There are 10 hidden switches. A switch that is on adds its own fixed numbers to the row, and there is some noise. The rows also spread widely along 13 directions, which tell nothing about the answers.
(in the rows, 128 means zero)
Known rows, each followed by its switches (1 for on, 0 for off):
[124 157 170 132 157  94 123 180 107 170 183 166 112 164 171 148 130  97
 145 145 137 138  85  83 137  91  96 159 141 101 166 109  84 123 190 117
 128 134 154]
0 0 0 1 1 0 1 1 1 1
[123 102 116 140  77  91 115 123 121 107  97  76  89 151 167 115 132  90
 113 127 124 127 109 157 156 139 156 128 153 135 178 146 163 112 147  94
 148 139 147]
1 1 0 0 0 0 0 0 0 1
[141 150 126 131  81 103 156 162 149 136 212 187 103 161 130 156 101 162
  66  95  85 141 171 156 120  76 104 119  84  93  89 151 141 122  86 192
 143 126 128]
1 1 1 1 1 0 1 0 1 0
[151 107  99 137  79  94 171 108 155 147 195 167 130 103 123  94  92 170
  88  95 123 139 142 163 117  89 171  86 120 116 130 147 196 110 132 157
  90 102 152]
0 0 1 0 1 1 1 1 1 0
[134 116 135 159  91  90 114 170 122  94 108 196 161 158 191 183 137 126
 106 101 122 173 150 111 163  99 111 156 102 108 148 144 123 154 151 144
 180 128 132]
1 0 0 0 1 1 1 1 1 0
[148 110 142 137 108 126  98 138  96 120 143  76  87 140 120 147 158 151
  72 154 107 147 152 149  95 135 112 115 122 136 109 170 138 121 101 154
 133 144 150]
1 0 1 0 0 0 0 1 1 0
[126 121  99 157  97 104 148 113 142 123 134  87 126 142 143 133 108 101
 127 131 125 126 116 158 121 120 152 129 130 162 102  91 124 120  68 169
 159 110 129]
0 0 0 0 1 0 0 1 0 0
[120 122 108 103 105 127 101  76 127  96 158 157 118 121 118  92  93 158
 122 119 159 139 117 184 137 163 140  92 148  88 119 132 134 136 144  75
 106 142 111]
1 0 1 0 1 0 0 1 0 1
[104 148 133 121 129 138 135 111 117 136 136 165 164 160 119 157 130 160
 156 129 154 167 143 163 104 143 136 123 126  99 143 106 134 135 131 131
 133 130 114]
1 0 0 0 1 0 1 1 0 1
[148 105 106 104 102 131 105 137 118  96 138 100 129 129 134 145 144 115
  73 124 107 147 127 139 136 109 123 119  85 143  93 174 132 152  93 157
 136 143 136]
0 1 0 1 1 1 0 1 0 1
[134  82 122 151 121 163 139 130 109 137 104   4 127 141 108  97 164 118
 108 138 129 153 145 155  97 133 140 108 111 161 112 148 179 120  69 144
 133 120 145]
0 1 0 1 1 0 0 1 0 0
[149 114 137 141 123 147 131 107 143  89 107 110 189 141  93 130 167 161
 149 135 173 146 160 149 119 153 134 125  77 148  91 125 145 162  68 137
 133 124 123]
0 0 0 1 0 1 1 0 0 1
[161  55 121 127 102 150 105 171 105  70  92 121 166 106 143 151 178 121
  91  96 127 161 140 104 161 114 102 124  71 131  96 209 150 191 121 124
 140 127 137]
0 1 0 0 1 0 1 1 0 0
[139 130 131 155 141  99 101 104 102 149  83 144 129 116 193 115 150 135
 125 169 131 118 143 105 158 110 139 130 162 176 142 108 135 145 148  67
 115 148 121]
1 0 0 0 1 1 0 1 0 0
[101 145 121  56 107 162 126 149 113 123 141 168 159 155 138 128 118  79
 126  80 130 156  69 150 159 131 146 128  80  95 153 137 116 114 172 130
 148 147 114]
1 1 0 0 1 1 1 1 1 1
[158  94 109 141  64  90 108 163 146  37 125 120 157 163 168 213 166  80
 110 111 132 164  99 153 162 122 128 168  72 143 108 152 103 157  83 176
 194 138 144]
1 0 0 1 1 0 1 0 1 1
[116 157 130 114 131 137 103 109 129 131 118 159 151 160 118  98 126 163
 127 143 139 142 155 168 124 139 132 131 109 132 113 109 125 138 118  80
 126 152  89]
0 0 0 0 1 1 1 1 0 0
[122  97 145 138 120 156 137 136  99 124  99  81 135 119  96 105 130 114
 113 115 143 116 147 109 132 151 102 119 106 126 103 115 139 159  98 169
 159 116 126]
0 0 0 1 0 1 1 1 1 0
[137  57 102 142  94 124 132 190 109  48 113  75 106 114 172 101 100  31
  93  65 125 129  60 102 187 116  91 140 101  97  98 149  77 157 121 166
 184  94 139]
0 0 0 1 0 0 1 0 0 0
[108 135 175 107 146 162  87 145  76 122  87 110 123 145 102 173 158 122
 126 157 145 121 158  96 130 180  66 142 114 128 106 114  97 183 113 154
 178 154 113]
0 0 0 0 0 1 1 0 1 1
[104 124 101  73 134 193 141 132  80 114 137 141 133 109 152 103  91 133
  96  68 132 173 118 158 143 128 135  98 115  66 139 156 138 135 166 164
 124 125 104]
1 1 0 0 1 1 1 0 1 1
[126 133 146 112 135 121 138 138 130 151 218 172 122 140 118 122 113 150
 151 120 157 146 103 135 110 132 126 116 139  76 144 122 123 121 169 122
 100 113 151]
1 0 0 0 1 0 1 1 1 0
[122 150 137 129 127 126 126 163 130  96 179 173 130 162 142 103  88 153
 103  89 142 146 156 136 146 131  79 125 111  64  92 101  91 147 108 151
 157 114 105]
1 0 0 0 1 1 0 0 1 1
[120  97 132 152 105 116 132 152 109 113 115  81 120 143 143 149 129  65
 130 113 128 123  89 104 143 131 114 141 127 129 130 114 108 139 113 167
 178 110 153]
1 0 0 1 0 0 0 1 0 0
[136 110 137 141 111 135 131 102 127 136 127 155 151 123 110 129 150 161
 138 133 146 132 158 133 131 132 130 103 113 134 112 141 168 159 116 100
 108 137 133]
1 1 1 1 1 0 1 1 0 0
[128 138 156 163 142 113 124 158 108 130 168  98  93 164 146 100 113 119
 114 132 130 134 124 124 121 128  86 135 139 100 114 103  91 118 108 142
 149 116 132]
1 0 0 1 0 0 0 1 1 0
[117  84 103 122  87 137 139 123 129  91 114 151 162 121 117 120 106 129
 110  81 142 168 141 148 143 128 139 113  99  85 138 149 163 157 136 141
 149 116 122]
0 0 0 1 1 1 1 1 0 0
[109 132 132 110 114 151 134 137  85 147 129  85 110 138 120 126 119 102
  97 122 118 143 109 157 112 123 128 119 113 119 142 141 136 104 132 166
 140 139 134]
0 0 1 1 0 0 1 1 1 1

New rows. What belongs after each?
[108 151 162 151 151 140 114 145 102 145 132 166 120 144 132  98 102 136
 136 128 153 116 147 112 143 142  66 129 136 104  94  76  78 154 126 101
 147 133  93]
0 0 1 0 1 0 1 1 1 0
[148 146 107 128 145  94 107 127 125 111 164 137 105 129 213 117 117 110
 132 152 147 148  66 157 151 104 150 146 161 139 150 121  83 106 169  89
 110 142 132]
0 0 0 0 1 0 1 0 1 1
[149 133 101 103 140 104  75  98 137  84 162 150  99 122 183 103 114 131
 123 162 149 143  76 171 147 132 149 130 158 134 128 137  80 133 170  53
 103 152 117]
0 0 0 0 1 1 1 0 0 0
[140 105 160 137  86  76 119 120 156 134 159 181 154 149  87 165 160 167
 165 149 165 128 153 120 126 148 127 129 124 113 153 138 178 165 152  78
 113 133 163]
0 0 0 0 1 0 1 1 0 1
[130 136 140  88 167 150  93 138  92 137 148 126  93  87 149  72 101  86
 115 133 148  72  83  75 180 140  80 118 144 137  85  91  67 165 148 109
 118 142 108]
0 0 0 0 1 1 0 0 1 1
[120 125 144 140 129 131 125 153 107 164 125 100 112 155 136 111 142 124
 103 136 109 139 152 119 124 104 109 125 121 130 136 141 151 127 123 110
 129 137 132]
0 1 0 1 1 0 0 1 0 0
[120 105 121  76 116 168 127 130 112 136 128 123 136 123  97  38 123 171
  85  90 136 152 167 166 136 129 136  86  96  81 141 183 209 132 165  66
  82 136 113]
0 1 0 0 1 1 1 0 0 1
[125 148 142 170 124  97 150 166 116 162 134 156 126 150 181 148 111 118
 115 121 114 131 144 106 138  78 110 148 128 133 131  95 115 127 123 165
 156 112 131]
0 0 0 0 1 0 1 1 1 0
[108 127 114 140 109 140 164  97 126 142 126  73 141 150  98 150 125 135
 146 140 148 150 148 183  84 141 158 118 127 135 131  94 161 123  73 190
 152 114 128]
0 0 0 1 1 0 1 0 0 1
[102 150 124 137 126 127 184 119 103 200 131 155 141 130 144 116  99 143
 129 107 122 127 148 129 114  93 153 106 139 111 159  94 178 113 144 161
 117 104 127]
1 0 0 0 1 0 1 1 0 1
[135 180  92 108 117 118 132  89 133 127 155 182 118 126 186 128  91 146
 103 128 115 139 104 198 130 103 173 121 132 136 125 119 103  87 130 134
 111 152 103]
1 0 1 0 0 0 1 0 1 0
[135 165 154 131 132 117 126 132 140 164 161 174 125 158 104 106 132 172
  99 148 116 116 172 135 111 103 107 127  94 129  93 122 131 131 102 117
 110 150 117]
0 0 1 1 0 1 1 0 0 0
[136 148 117 160 116  94 170 133 139 145 187 100  91 159 146 120  95 129
 107 131 106 123 123 162  91  95 138 124 137 123 109 100 117  99  76 195
 136 100 144]
1 0 0 1 0 0 1 0 0 0
[122 137 116 155  75  76 134  93 136 122  95 142 125 141 162 131 106 108
 125 131 125 100 130 144 167 121 152 137 146 148 146  91 146 126 110 116
 156 140 117]
1 0 0 1 0 0 0 1 0 1
[145 111 126 159 119 124 150 141 119 151 111 124 146 119 151  95 143 152
  97 121 130 142 163 133 133  96 139 112 110 152 131 139 178 124 125 130
 118 117 135]
0 0 1 0 1 1 1 0 1 0
[104 128 121  76 117 168 139 113 107 138 150 141 155 132 105 171 132 122
 144 106 142 156 106 143 114 147 145 103 110 101 140 143 144 137 136 163
 128 131 138]
1 1 0 0 1 0 0 1 0 1
[132 127 104 161 121 107 144 109 108 125 125 114 123 111 190 108 102 107
 125 125 137 122 107 140 150 116 146 122 159 149 126  88 117 127 119 143
 139 113 124]
1 0 0 0 1 0 1 1 1 1
[131  96 127 120 100 133 129 111 131 112 141 133 154 120  90 148 140 105
 138 120 153 123 106 116 133 148 124 110  96 135  94 119 126 164  98 156
 147 125 145]
1 0 1 1 1 1 0 1 0 0
[141 134 115 139 118 110 107  96 144  73 164 116 158 179 149 157 147 180
 137 153 167 212 128 218  91 151 172 129 132 119 152 134 132 103 113 119
 134 134 138]
1 0 0 0 1 1 0 1 1 1
[104 144 101  66 100 158 137 132 126 141 176 134 112 150 106 135  99 102
  94  99 104 152  98 174 116 111 135 114  95  99 125 154 128 106 123 162
 137 148 124]
0 1 1 1 1 0 0 0 0 0
[136 118 141 149  99  85 104 132 133 108 121 133 140 168 153 158 161 110
 147 150 143 140 116 138 140 134 132 148 121 142 144 123 127 142 132  90
 143 139 141]
1 0 0 0 1 0 1 1 0 1
[121  88  98 156 100 141 158 162 115  63 101 122 188 137 160 126 104 105
 116  48 143 181 124 142 151 112 116 127  81  85 105 131 118 157  98 187
 176  81 115]
0 0 0 0 1 0 1 1 0 1
[121 112 120 103  82 117 131 125 134 129 139 165  98 101 126 115  89 100
 118 102 131  79 125 116 184 137 112 116 131 119 113 119 139 165 138 124
 145 140 114]
0 1 0 0 1 0 1 0 1 0
[143  87 143 176 123  95 131 158 109 139 130  47  88 139 147  74 135 111
  90 137 117 124 131 106 122 104 113 122 144 134 136 138 148 123 124 129
 131 103 167]
0 0 0 1 0 1 0 1 0 0
[142  72 161 151 127 115  86 174  90  79 107 118 118 117 150 143 151  96
 117 123 162 124 119  56 181 149  54 134 127 114 114 143  99 194 154 117
 165 124 152]
0 0 1 0 1 1 0 0 1 1
[117 101 139 119 100 131 121 153 116 105 136 109 116 151 122 113 118  72
 113  97 127 120  96 102 159 139  99 127 103 105 116 133 107 150 122 144
 164 124 137]
1 1 0 1 0 1 0 1 0 0
[104 133 104  76 126 180 140  77 121 125 122 107 166 125 103 140 132 114
 170 133 179 157  88 190 117 169 181 122 113 131 153 106 144 117 127 141
 130 147 111]
0 0 0 1 1 0 1 0 1 1
[149 103 139 189  74  72 150 171 160 102 159 126 128 169 138 143 128 113
 117 104 131 124 140 131 141 117 103 141 102 130  97 107 127 141  76 161
 176  98 152]
1 0 1 0 1 0 1 0 1 0
[ 91 111 120 148 135 166 132 142  63 125  60  62 121 137 168 101 117  82
 123 110 139 147 113 139 136 143 115 119 140 120 139 101 118 130 133 140
 170 114 109]
1 0 1 0 1 0 1 0 0 1
[131 123 142 150 112 116 120 127 104 136  94 126 143 140 150 150 156 120
 122 149 123 126 155 110 148 115 116 129 110 161 119 125 141 165 105 130
 152 141 130]
1 1 0 1 1 1 1 1 0 1
[125 177 120  84 131 145 144  70 124 182 132 152 133 106 108 106 120 151
 122 149 121  74 137 154 125 125 164 106 119 170  96  90 153 125  96 133
  92 153  99]
1 0 0 0 0 0 1 0 0 1
[118 136 160 113 128 125 127 140 126 176 114 119 123 144 115  90 145  80
 147 138 136  70 104  88 149 141 121 138 113 160 128  86 128 132 129  95
 132 139 134]
1 0 0 0 0 1 0 0 0 0
[143 130 147 145 145 144 129 136 120 126 106 128 174 152 132 156 176 165
 130 140 141 162 169 124 108 127 128 133  93 143 119 130 145 142  94 147
 139 122 132]
1 0 0 0 0 1 0 0 0 0
[115 123 120 130  91 123 105 116 119  78  51 103 154 166 157 143 146  91
 142 131 147 141 113 171 161 164 146 157 114 146 144 112 121 136 115  98
 178 151 101]
1 0 0 0 0 0 1 0 0 1
[135 105 140 151 107  78 145 136 143 122 194 154  89 120 129  70  72 157
 118 102 158 106 150 104 156 129  98 105 167  66 137 107 153 152 158 112
 117  95 150]
0 0 0 0 1 1 0 0 1 1
[121 148 110 103 112 130 132 154 108 121 172 113 105 164 135 114  95 154
  50 104  80 176 143 190  83  91 128 115  99  85 117 167 127  98 111 189
 132 124 127]
0 0 0 0 0 1 1 1 0 1
[145 127 100 128 103 108 125 123 137  75 145 161 164 127 179 167 121  96
 141 110 147 144  70 151 165 126 146 140 109 139 108 108  83 144 115 155
 153 126 125]
1 0 0 0 1 0 1 1 1 1
[140 123 126 116 116 117 132 122 129 138 178 158 120 117 107 130 120 169
 110 124 135 132 147 135 115 120 117  99 125 102 112 148 153 144 130 133
 101 126 141]
0 0 1 0 1 0 0 0 0 1
[120 110 123 127 138 161 129 159  80 129  79 159 147 112 186 107 133 108
 112  87 128 153 124 107 168 100 113 119 113 110 138 157 135 146 175 102
 126 130 113]
1 1 1 0 1 0 1 0 0 0
[121 170 121 102 141 108  91 130 119 142 128 157  93 154 186  99 111 110
 104 155 110 129  98 156 146 105 132 149 141 141 140 113  87 112 166  69
 128 164  99]
0 0 0 0 1 1 1 0 0 0
[143 124 109 143 112 149 178 134 156 136 138 137 183 115 110 102 118 133
 116  85 140 114 146 137 143 109 130 112  69 153  60  96 147 138  46 182
 137 108 109]
0 0 1 0 1 0 0 0 1 0
[139 111 162 157 119 133 143 145 142 136 130 108 152 164 112  74 170 144
 154 121 167 143 141 148 128 146 134 121 101 124 146 138 173 112 132  70
 106 117 149]
1 1 1 0 0 0 1 0 1 0
[127 144  89 140 135 145 122 114 118  91 111 103 136 151 189  97 106 141
 104 125 122 180 117 208 122 115 157 128 127 131 116 138 102  98 106 113
 129 130  98]
0 1 0 0 0 0 1 1 0 0
[148 130 173 145 170 130 105 140  91 186 143  62  65 113 124  85 161 117
 123 189 135  60 136  83 122 143  81 122 153 182  79  89 116 153 101 106
 110 139 134]
1 0 0 0 1 0 1 0 1 0
[139 124 124 165 119 120 141 105 135 128 106 101 170 139 144 105 150  98
 157 142 162 121  97 145 140 125 155 127 106 183 105  85 121 128  84 110
 128 125 128]
1 0 1 1 1 0 1 1 0 1
[140  84 123 157 108 140 138 151  93 108  97  66 119 107 144 109 132 120
  86 103 125 121 160 121 143 127 101 112 113 133  87 129 156 163  80 180
 155 106 126]
1 0 0 0 1 0 1 0 1 1
[129 129 100 143 114 147 134  93 107 132  70 100 150 109 161  91 126 134
  97 131 128 140 135 175 131 116 174 115 119 181 125 124 156 106 111 135
 128 136 106]
0 0 1 0 0 1 1 1 1 0
[145 107 156 100 131 103  66 123  86 155 133  68  34 103 134 135 157  87
 100 206 112  65  94  85 131 144 100 132 171 182 120 141 107 159 154 107
 115 164 162]
0 0 0 0 0 1 1 0 0 0
[115 125 141  79  84 141  96 176 122 108 127 175 158 175 106 195 158 127
  89 106 109 177 149 144 135 131 105 154  61  93 145 182 144 138 146 133
 174 170 117]
0 0 0 0 1 0 0 1 1 0
[104 117 137 102 130 158 138 114  97 164 118 144 121 104 105 117 117 122
 136 122 144 105 140 104 142 142 112 108 137 106 131 113 151 163 148 126
 128 138 114]
1 0 0 1 1 0 1 0 0 0
[140 133  95 147 131 149 154 121 136  59 128 132 193 128 163 107  97 144
 131  82 164 172 113 182 141 123 148 127  89 115  83 106  95 128  76 168
 143  98  97]
0 0 0 0 0 0 1 1 1 1
[127 139 115 111 122 111 111 119 117 113 160 183 131 134 162 167 114 137
 126 134 132 167  98 152 122 109 137 127 136 108 137 143 101 129 164 122
 116 139 132]
0 0 1 0 1 0 1 1 0 1
[111 142 138 117 132 155 132 104 107 130 123 187 169 113 114 140 116 143
 151 106 170 123 138 114 154 153 109 106 114 106  97  89 122 166 123 137
 135 131 102]
1 0 1 0 1 0 0 1 1 1
[124  93 117 143 124 148 145 152  83 127 117 101 106 107 146 104 108 130
  72  95 111 137 161 111 131 104  95 106 123  97 104 142 140 163 111 189
 149 102 123]
1 0 0 1 1 1 1 0 0 0
[114 136 119 128  85 105 149 125 152 129 145 171 157 171 134 112 108 131
 142  95 143 155 123 179 141 128 161 136 111 100 165 107 155 101 146 102
 144 128 118]
1 0 0 0 1 0 1 1 1 0
[119 117 122 182 129 117 136 138  94 124  63 125 166 131 198 128 133  98
 131 120 145 151 123 109 153  99 128 136 127 155 141 102 115 138 132 139
 161 109 125]
0 0 1 0 1 1 1 1 0 1
[129 131 116 151  97 106 132 139 140  81 130 125 149 180 170 110 117 102
 133 101 138 164  85 182 142 121 146 135 101 123 126 128 103 101 113 106
 147 117 128]
1 1 1 0 0 0 1 1 0 1
[165 118 149 181 148  93 140 134 137 144 173 138 126 136 156 167 163 182
 145 175 147 156 161 100  99  94 121 124 144 142 128 139 139 154 117 144
 105 110 172]
0 1 0 1 1 1 1 0 0 0
[143 146 138 118 138 130 113 139 136 136 172 166 154 154 127  85 138 162
 110 127 138 156 129 160 121 110 129 124  85 126 109 138 124 112 135  85
  99 144 118]
0 0 1 0 1 1 1 1 1 0
[136 145 125 162  63  45 116 129 175 122 199 120  72 196 112 123  95 142
  92 160 100 111 155 189 100 122 121 139 130 138  90  97 113 121  61 143
 161 125 134]
0 0 0 0 1 1 1 1 0 0
[132 100 173 150 175 152  79 141  52 119 100  92 117 111 137 154 168 157
 115 169 156 142 172  67 125 159  60 116 153 121 114 138 116 192 136 133
 142 134 138]
0 0 0 0 1 1 0 1 1 1
[131  78 131 125 124 151 116 157  99 118  81  85 160 135 140 121 180 108
 117 114 136 163 129 111 137 133 132 129  99 134 148 161 169 148 142 113
 142 126 141]
1 0 0 0 1 1 0 0 0 0
[121 102 111  91  91 134 135 103 154 113 186 112 113 132  91  94 110 139
 135 110 162 141 104 186 119 167 160 102 135  89 148 135 170 108 144 109
 112 125 138]
1 0 0 0 1 0 0 0 1 0
[140 110 145 183 123 104 136 158 104 127 105 111 147 146 161 138 149 130
 110 127 125 152 147 109 120 100 117 126 112 139 130 139 134 136 119 154
 143 105 157]
0 0 1 0 0 1 1 1 0 1
[107 100 136  77 111 189 143 135  91 154 120 113 155 127  82 174 163 141
 125 109 133 177 137 144  94 145 150 109  94 100 172 193 195 126 162 169
 126 134 150]
0 1 0 0 0 0 1 1 1 0
[120 120 150 149 146 153 102  96  65 153 120  20  85 148 106 147 164 167
 107 198 142 164 173 169  59 164 119 101 164 141 135 130 158 115  93 153
 133 142 141]
1 0 1 1 1 0 0 1 1 1
[107 123 127 147 142 162 146 130  60 167  94  29  92 125 139  66 108 141
  75 129 111 136 169 149  96 122 128  97 148 129 138 118 164 108 109 179
 136 109 122]
0 0 0 0 0 1 1 1 1 1
[139 134 142 145 140 133 136 130 132 145 141 115 133 125 120 115 132 124
 139 146 148  96 137 113 132 138 109 130 114 166  74  72 105 160  72 162
 151 119 119]
0 0 0 0 1 1 1 0 1 0
[158  90 116 174 118 108 148 161 122  76 139 120 141 123 192 124 125 125
 115  91 146 166 108 124 146 109 130 132 119 106 129 140 115 134 129 169
 147  85 150]
1 0 0 0 0 1 1 0 1 0
[136 102 132 155 127 119 140 118 116 116 144 103 143 119 140 120 128 134
 146 124 167 139 120 122 131 141 136 109 143 130 128 101 141 142 117 150
 132 100 152]
1 0 0 0 1 1 0 1 1 1
[123 127 151 102 118 136 132 131 132 180 185 125 133 154  69 128 151 134
 137 139 146 149 113 145  94 132 141 114 110 112 160 141 170  96 155 113
 102 143 160]
0 0 1 1 1 0 0 1 1 0
[143  85 133 107  98 111 122 143 132  75 157 159 148 123 128 164 143 102
 154  97 161 135  78 107 157 146 122 130 110  89 137 155 116 165 162 130
 134 116 162]
1 0 0 0 0 0 1 0 0 1
[122 105 129 131  96 118 152 147 125 157 144 113 126 142 108 130 125 110
 115 116 113 130 132 132 117 110 128 123 110 121 134 132 162 131 116 155
 142 118 146]
0 0 0 1 1 0 1 1 0 0
